The first 4 rows are patterns. Each new row is the sum of 2 different patterns, raised or lowered, with some noise. Before adding, each is slid sideways (what falls off one end comes back at the other) and multiplied by a number that may be negative. Names go in the order of the patterns.
Known rows, each followed by the names of its patterns:
[ 16.3   4.7  -3.8   7.1  20.6 -10.2   4.9  -5.4   3.0  11.5 -33.7   6.1
 -39.4 -23.5   3.6  -3.6  -7.8  21.2   2.6  -0.8  -3.9  39.4  13.0   3.2
  -0.2   3.3   7.3  -1.3  -2.2   2.1   0.7   1.1 -22.5  -1.8] | (3)
[ -4.0  -9.4  -0.4 -10.6   9.9   3.6 -10.6   2.6 -13.2   7.6   4.7  22.3
  -2.3  -0.3 -19.7   6.5  11.1   9.5  20.4  17.3  -2.1  26.7 -16.5  28.1
  -8.1 -13.3   2.5  -3.6  36.1   3.1   0.3   0.3  -1.9  -3.8] | (0)
[ -2.7  -7.3   4.8 -31.2  23.8  -4.7  39.4  -8.9  -6.3  13.9  -0.9   4.4
 -39.4  -4.6 -23.8  -2.8  15.9 -13.6   9.1   1.2 -39.4  10.0  -8.9   1.3
  -4.1   1.2 -32.7 -18.9  10.4  -1.0   9.1  -9.6  -5.5  -9.5] | (2)
[ -1.8  -8.1   4.0 -13.5   0.4   5.1   5.3 -23.1   8.7  17.0 -34.3   3.8
   7.0  11.5 -15.0 -14.3  -0.7   2.4   5.7   8.8  17.4 -15.9 -11.4 -15.3
 -29.8   8.9 -17.3  -7.8   0.5  -8.5  -2.3   8.8   4.1   3.0] | (1)

New rows. What belongs after each?
[ 14.1  20.5   5.2  -1.9 -15.2   5.1   5.8  23.9   5.6 -19.9  14.0 -16.1
  14.7   7.3 -20.5  32.8 -17.0  19.5  -1.8   3.5  -1.3 -25.3  13.7   2.5
  12.7  11.5  -8.7  18.0  14.9   8.9  16.9   0.8 -12.0   9.8] | (0) (2)
[ -4.8  -6.0  -7.8   9.0   5.1   5.1 -14.0  10.5  -4.2  12.5   4.9   6.5
  15.8  16.2  -1.9  -8.9   4.2  -7.1   6.7  10.0  -9.3   1.7   0.5 -16.4
  11.5  -3.3  11.7   0.5   1.3 -15.8   2.7   1.7  -6.4  22.3] | (2) (1)
[  7.4  20.8   7.4 -14.7  -8.1 -20.7  14.2   9.0  13.3  19.5  -4.3   7.2
  21.2 -18.5   6.7 -26.8  -3.6  -3.2 -13.6  -1.6   0.9  18.8   7.8  11.7
  -5.6 -18.9  22.1 -14.6 -14.3  46.6 -11.6  -2.4 -13.2   8.0] | (2) (1)
[-17.8 -37.0  -5.4 -11.3 -20.9  -6.9 -11.2  12.9 -11.7  -2.2  -8.5 -27.6
  -4.0 -14.9 -10.4   0.3 -11.5   1.5 -29.1  -5.2  -9.9  13.2  -6.5 -24.1
 -13.1 -16.4  -4.1  -4.7   3.7 -16.6 -12.7 -21.7  -8.4 -21.6] | (2) (1)
[-40.2 -41.0 -16.9 -42.4 -28.8  -9.1 -20.3 -22.6 -21.9   6.6  -6.8 -19.6
 -15.7 -23.7 -19.6 -17.6 -25.0 -12.1 -26.1 -25.0 -52.7 -20.1 -10.3 -10.5
 -28.8 -24.2 -14.3 -38.3 -29.1 -23.7 -36.7  -6.4 -64.7 -12.7] | (3) (0)
[-34.1 -16.2 -16.6 -22.3  10.6 -26.9   2.9   0.7 -24.6   0.3 -28.6  -7.7
  -7.8  -5.6 -20.6 -10.5   0.6  -2.6  -1.8  -5.3 -15.0 -11.6  -2.9 -11.5
   0.6 -23.5   1.2 -18.5  12.3 -10.8   0.7  -1.3 -12.5 -11.6] | (0) (2)
[-13.6  13.1   7.3 -12.6  19.6  20.7  33.6   8.2  -6.0  30.0  -3.2  32.7
  10.8  11.9  -4.5  -3.9  22.3 -14.6  19.3  -3.8   0.3   6.0  -1.2  -0.7
  13.5   4.1  15.4   9.3  -6.5  12.2 -13.3  14.2  16.5  28.8] | (0) (1)
[  5.5 -15.4   4.3 -21.4   9.7  15.1 -19.2  -1.6 -30.0  -3.6   0.0  -0.3
   4.4   6.4   3.2   8.1   3.6  22.6  -3.0  -8.8   7.5   1.9  10.3 -14.5
   2.4 -18.4   4.8   2.1  12.4  14.2  -8.5  15.0  -1.8 -14.2] | (3) (0)
[-10.9 -19.1 -12.8 -20.8 -28.8 -26.5 -29.7 -18.0 -26.7 -12.4  -7.5 -28.8
 -21.3 -36.3   6.7 -19.3 -12.1   2.7 -20.0 -41.4 -20.9   1.5   0.4   3.2
  -7.0 -24.7   1.6 -47.0  20.1 -19.7 -23.0   1.9 -31.5  26.8] | (0) (1)
[-11.9  12.9 -10.9 -13.9 -14.4 -29.0 -26.6  -3.8 -38.9  11.2 -32.8   5.0
  -4.8  -2.2   3.9 -59.1  -6.2  -3.6  -4.5 -11.0 -11.4  -2.2   1.8  -2.3
   7.7  -8.1 -18.4   1.4 -16.8  -7.6  -9.0 -19.8 -31.8  -5.4] | (0) (1)
[ 13.8  11.6 -21.1   1.3   3.1  -8.5  -4.4  11.2 -21.9 -11.7  28.0   7.8
  16.4  -1.7  21.6   7.5   7.4   2.0  15.2 -13.5  29.9   2.4  43.1   2.9
   5.0  12.1   6.6  18.5 -23.4   1.9 -10.4  14.1  19.4  -1.7] | (3) (2)
[  9.3  -7.5  18.3  10.1  46.6  10.1 -12.7  30.0  24.3 -14.2 -17.9  13.6
   4.5  -3.9  14.3   0.1  20.0  18.1 -10.2  36.2  -8.1   4.7  -5.7 -11.6
  -5.6 -17.7  14.2  12.4  10.5   1.1  15.0   8.4  13.5   5.1] | (2) (1)
[-12.0 -14.2 -10.8  -7.7 -12.8 -24.7 -24.0  -5.7  -3.4 -17.7   0.8  -5.6
 -24.4 -28.8 -14.9  -9.7  10.6 -44.1 -19.1 -50.7 -50.5 -24.0 -15.7 -40.1
  14.6 -33.1  -6.4  -6.8  14.1  -3.5 -38.4 -17.9 -14.2  -9.0] | (3) (0)
[ 18.1  14.7 -12.0  26.4   1.8  17.8  -6.1  -1.0  13.1   9.9   1.7  -4.6
   1.9 -15.9  -2.4  36.7 -12.3  -7.6  40.0 -20.9   2.6 -13.6  21.2  16.3
   4.1 -17.2 -10.3   0.9 -12.2  24.9  10.8  15.5  27.1  -4.5] | (2) (1)
